The same things were measured in two ways. Each way mixes the same 11 hidden numbers, adds some noise and spreads widely along 7 directions of its own, which tell nothing about the thing.
(in the rows, 128 means zero)
Some things both ways: the first way, then the second way.
[139 164 103  76 139 128 118 135 123 170 188  89 137 125  85 139 138  72
 135 115 126]
[173  93  82 131 127 106 120 159 179 114 141 154 136 173 156 145 160 127
 126]

[122  85 138  97 107 139 153 123 165 122 104 124  67 112 117 157 165 103
 134  83 153]
[165  99 122 101 169  88 159 152 168 133  99 135 147 213  77 198 146 115
  68]

[118 128 130 138 153 108 107 117 117 111 125 126  90  88  90 175 167 132
 126  94 123]
[111 140 118 137 103 127 122 113 106 113 132 105 129 135 137 108 122 126
 130]

[103 186 119 164 182  95 150 124 154 144 182 145 107 120  84  99 139  99
 119 163  49]
[121 145 107 148 131 169 106 116 126 114 106  74  91 170 129 104 154 139
  84]

[124 133  82  71  99 171 162 122 190 170 167  91 114 130 125 141 116  72
 127  93 164]
[126  99 117 113 125 124 116 127 171 142 135 123 144 152 154 135  97 122
 108]

[112  74 115 170 148  98 116  87 118 128 114 160 100 142 128 119 176 160
 133  98 123]
[119 142 170 125 130 109 179 126  87 140 142 141 146 141 104 122 128 139
 125]

[128 141  96 101 112 152 179  94 192 141 185  94 109 112 129  46 109 109
 127 117 125]
[ 88 148  96  75 152 146 145 109 144 146 125 107 147 150  96 154 139 140
 110]

[127 153 136 154 166  94 146 102 125 132 153 153 121 124 117  96 128 165
 117 166  70]
[ 77 149  91  80 137 168  92  88 161 143 120 149 155  93 107 141 130  96
 135]

[ 97 148 149 135 136 108 113 130 112 130 168 144 116  64 119 153 146 142
 129 134  94]
[ 59 130 153  95 105 141 213 165 118 174 184  94 146  99  96 121 114 162
 113]

[140 142 164  79  98 155  96 122 161 151 184 123 110 101 110 110 134  99
 134 122 161]
[167  87 143 151 107 102 125 187 129 124 166 163 120 101 139 111 153 111
 170]

[131 128 140 157 139 162 102 173 167 151 136 161  93 155 115 142 120  76
 121 106 142]
[144 173 140 139 136 145  77 134  77 129 103 126 108 161 122 129 144 160
 154]

[137 148 122 156 167 188 136 174 139 101 144 134  91  70 105 143 146  65
  96 111  87]
[153 117 127 152 115  94 155 156 129 137 132 200 143 156  90 171 154 166
 147]

[153 127  95 145 136 141 169 120 135 121 104 131 113 133 142 108  91 142
 103 159 101]
[139 118 126 161 150 120 102 143 167 141 126  98 124 195 100 151 108  90
  45]

[121 169 121 137 127 150 116 154 158 102 149  97  94  78  77 160 129  96
 116  69 122]
[ 74 159  62 102 116 163  95  90 136 114 127 105 132  94 150 112 138 129
 148]

[117 157  95 109 100 117 146 118 142 162 119 103 157 158 133 111  80 146
 121 145 140]
[121  90 172 151 138 153 129 126  95  94 120 135 103 140 102 128 130 130
 123]

[134  89 172  84 108  86 127 105 143 142 176  86 108 142  71 148 171 158
 160  93 144]
[ 94 118 139 145  65 116 144 152 167 171 130 152 163 104 119 130 114 158
 175]

[138 125 174 117 101 141 115 127 184 130 189 129 111  92  86  98 127 122
 139 122 138]
[154 113 186 198 133 146 107 155 110 124 146 106  99 143 126  93 113 119
 114]

[132 111 165 109 150 123 143  85 158  95 198  97  75   4  76  94 159 136
 149 133 114]
[ 54 159 123  96  81 126 152 121 118 153 119 100 168  98  99 146 120 175
 186]

[126 128 100  97  96 165 179 139 175 130 148  83 100  89 124 120 100 105
 122 111 118]
[ 95 140 151 157 100 143 134 130  90 130 126  93 115 109  99 119  98 136
 136]

[121 130 109 165 128 163 114 147 140  71 148  87  65  31 101 130 143 119
 114  44 112]
[130 126  83 155  94 124 121 132 120 110 116 152 108 120 144 128 131 133
 177]

[100 172 133 137 171 112 121 146 140 160 166 128 117 135  81 144 139  93
 130 126  95]
[131 100  98  93 160 149 134 170 198 117 128 113 134 151 124 149 162 126
  77]

[127 105 151  94  50 118 108 136 140 160 110 130 123 187 154 153 121 147
 132 111 192]
[ 86 164 119  82  93 133 128 103  90 159 104 147 144 126 120 132 135 165
 187]

[144 127 117 102  86 179 113 171 147 146 129 123 142 101 113 126 102  74
 117 117 149]
[173 112 207 210 116  74 163 128  48 112 144 184 128 100 105 111 122 118
 195]

[154 121 128 103 112 155 152 100 206 133 185  99  89 113  83  73 118  99
 136 124 137]
[ 93 148 148 163  86 151 134 160 143 150 139  42 124 172 127  91 116 144
  89]

[ 68 125  88 187 175 123 147 126 126 150 104 160 132 138 133 113 143 132
 115 120  66]
[128 163  76 144 139 116 122  86 126 112 119 102 131  99 135 122 114 102
 119]

[123 141 117 140 150 150 121 160 140 170 141 161 139 145 114 149 118  73
 118 149 111]
[ 82 160 149 142  87  91 184 137 117 198 167 103 170 114 116 117 106 170
 138]

[138 145 110 165 171 140 141  87 142  93 156 138  82  86 116 103 157 135
 101 122  88]
[107 120 126 118 131 138 149 137 141 129 164 140 139 140 111 125 133 107
  78]

[114 146  83 165 107 195 136 158 158 146  91 136 154 163 166  90  63 110
  92 132 138]
[144 146 111 177 127 140  71 117 101 103 126 103 102 120 162  94 128 124
 135]

[140 135 134 146 169 143 124 121 135 103 211 114  75  60  87 126 164 101
 127 100  93]
[112 144  82  63 152 143 122 147 180 138 145 151 165 125 129 166 144 124
 122]

[120 109  90 166 125 132 135 125 129 109 115  94  93 127 139  76 110 161
 120  67 119]
[144 140  73 139 151 136  94 134 149 112 111 109 105 143 142 128 136  99
 117]

Other things, the second way, with their names:
(149): [109 178  73 105 163 132 108 117 155 147 135  50 141  98 150 103 115  90
 105]
(226): [109 138 128 142 129 157  92 157 166 135 114  61 123 179 110 129 136 135
  72]
(344): [ 73 181 112 148  90 121 128 113  95 143 132  18 129 171 133 102 135 171
 113]
(173): [145 128  95 162 115 106  93 136 107 135 109 123  91 145 139 114 171 140
 151]
(61): [135 143  88  98 174 146  55 107 152 108 154 105 141  96 170 105 105  67
 117]
(169): [175  97 162 148 153 136 121 165 150  81 110 137 113 178 129 132 124  75
  96]
(185): [181  93 114 147 178 152  80 128 169  88  98 154 101 133 135 137 119  59
  76]
(152): [ 98 150 100 141  88  83 150 117  88 132 131 127 133 107 115 148 109 127
 149]
(223): [ 94 149 133  83 133 188 106 138 136 117 133 114 124 125 140 111 111 100
 100]
(359): [152 100 168 161 103 126 112 161  93 111 123 173 102 151 125 135 113 132
 155]
(341): [144 144 128 113 168 123 112 106 113 126  84 118 132 182  96 175 155 154
 124]
(261): [103 125 138 162  53 146 139 139  89 129 132 116  99 128 130  85 156 169
 165]
(97): [ 94 156 103  83 116 145 137 142 134 109 122 146 149  94 119 145 166 142
 165]
(290): [113 162 134 167 117 124  90 116  98 133 125  98 120 104 153  86 102 108
 142]
(427): [150  87 127 140 133  77 177 134 132 139 122 137 122 194 106 169 140 130
  90]
(195): [ 98 151 134 115 115 133 163 100 114 114 147 136 151 121 120  99 143  90
 128]
(227): [133 126  98 108 150 101  97 134 174 169 155 107 145 136 149 108 118  60
  81]
(159): [151  80 128 114 152 174  89 157 177  99 111 172 122 145 112 144 188 138
 133]
(284): [151 102 125 159 177  78 130 108 178 154 133 118 153 129 120 131 138  79
  87]
(103): [100  95 150 135  93 143 151 134 141 120 134 151 153 117 119 122 130 158
 160]
(188): [133 127 166 141 121 170 175 152  82  92 140 152 105 179  80 129 143 156
 107]
(234): [ 69 115 160  94  86 151 146 150 130 140 151 116 146 106 140  94 124 131
 156]
(24): [138  81 119 119 137 133 119 140 140 105 129 145 119 172 128 142 171 145
 122]
(211): [111  91 165 155  96 173  98 158 136  86 116 118 113 159 147 110 153 170
 128]
(44): [125 139  94  85 170 135  86  80 147 114  71 107 121 155 137 145 109  61
  87]
(165): [102 132  95 113 123 154 163 171 163 108 148 102 134 146 109 132 121 115
  92]
(93): [111 146  95  82 155 137 115 125 168 127 177 105 171  96 160 107 107  95
 104]
(329): [183 119 153 149 193 119 140 135 117 119 126 114 113 209 100 153 130 121
  61]
(122): [ 76 143 183 139  80 146 196 140  96 132 151  93 133 101 114  92 109 137
 129]
(80): [131 125 164 164  88  90 141 132  88 157 100 150 120 149 105 146 121 159
 177]
(352): [113 146 106 140 134  90 123 104 151 171 124  97 154 155 115 146 143 137
 112]
(426): [ 99 153 133 118 113 168 159 135 111 101 142  89 123 129 131  92 131 122
 108]
(101): [ 85 138 150 150 110 119 159 144 112 150 154 119 130  95  98 119  98  95
 120]

Some of these things the first way, each followed by its name:
[107 157 143 166 118  91  89 175 102 143  90 169 115 126 130 205 102 140
 116 167 118] : (44)
[156 143 163 111  63 136 114 140 141 106 175  93 110  78 113 119  90 158
 128 139 135] : (101)
[105 154 129 133 134 128 105 153 109 141 133 137 111 100 116 205 128 118
 120 136 111] : (152)
[130 162 114 142 174 159 130 131 170 138 213 114  93  92  72  97 131  60
 125 136  87] : (97)
[121 126  70 201 194 128 140 110 129 110  87 131 112 131 102 144 124 130
 107 126 103] : (211)
[121 119 209 126 148  51 105 113 136 127 158 143 106 122  47 128 186 148
 161 118 118] : (284)
[141 133  93 114 160  91 135 111  43 123 153  86 137  81 126 138 148 155
 122 126  94] : (93)
[146  93 125 123 125 111 169  98 171 113 157 106  81 136  88  99 153 111
 146 102 123] : (352)
[ 88 123  90 150 146 130 128 104 176 192 156 168 139 165 106 115 121 104
 133 146 100] : (122)
[149 145 182 126  73 138  67 163 147 132 156 105 131 126 102 124  79 144
 133 128 180] : (290)
[118  98 126 161  94 154 111 124 150  76 120 118  78  65 108 140 156 138
 119  62 128] : (426)
[139 139 143  84 106  72 138 136  95 146 189  96 139 104  98 136 144 129
 143 150  99] : (329)
[140 132 114  75 124 113 144  89 187 157 191  79  97 141  60 115 136  84
 158 106 154] : (344)
[146 114 146  61  45 121  85 120 159 161 142  97 125 154  96 173 113 129
 150  86 213] : (234)
[143 180 103  55 101 123 143 120 146 160 167  74 138 140  99 129 115  88
 130 125 156] : (24)
[112 110 133 123 100 151 131 152 174 139  64 132 118 204 113 149 136 115
 120  52 165] : (159)
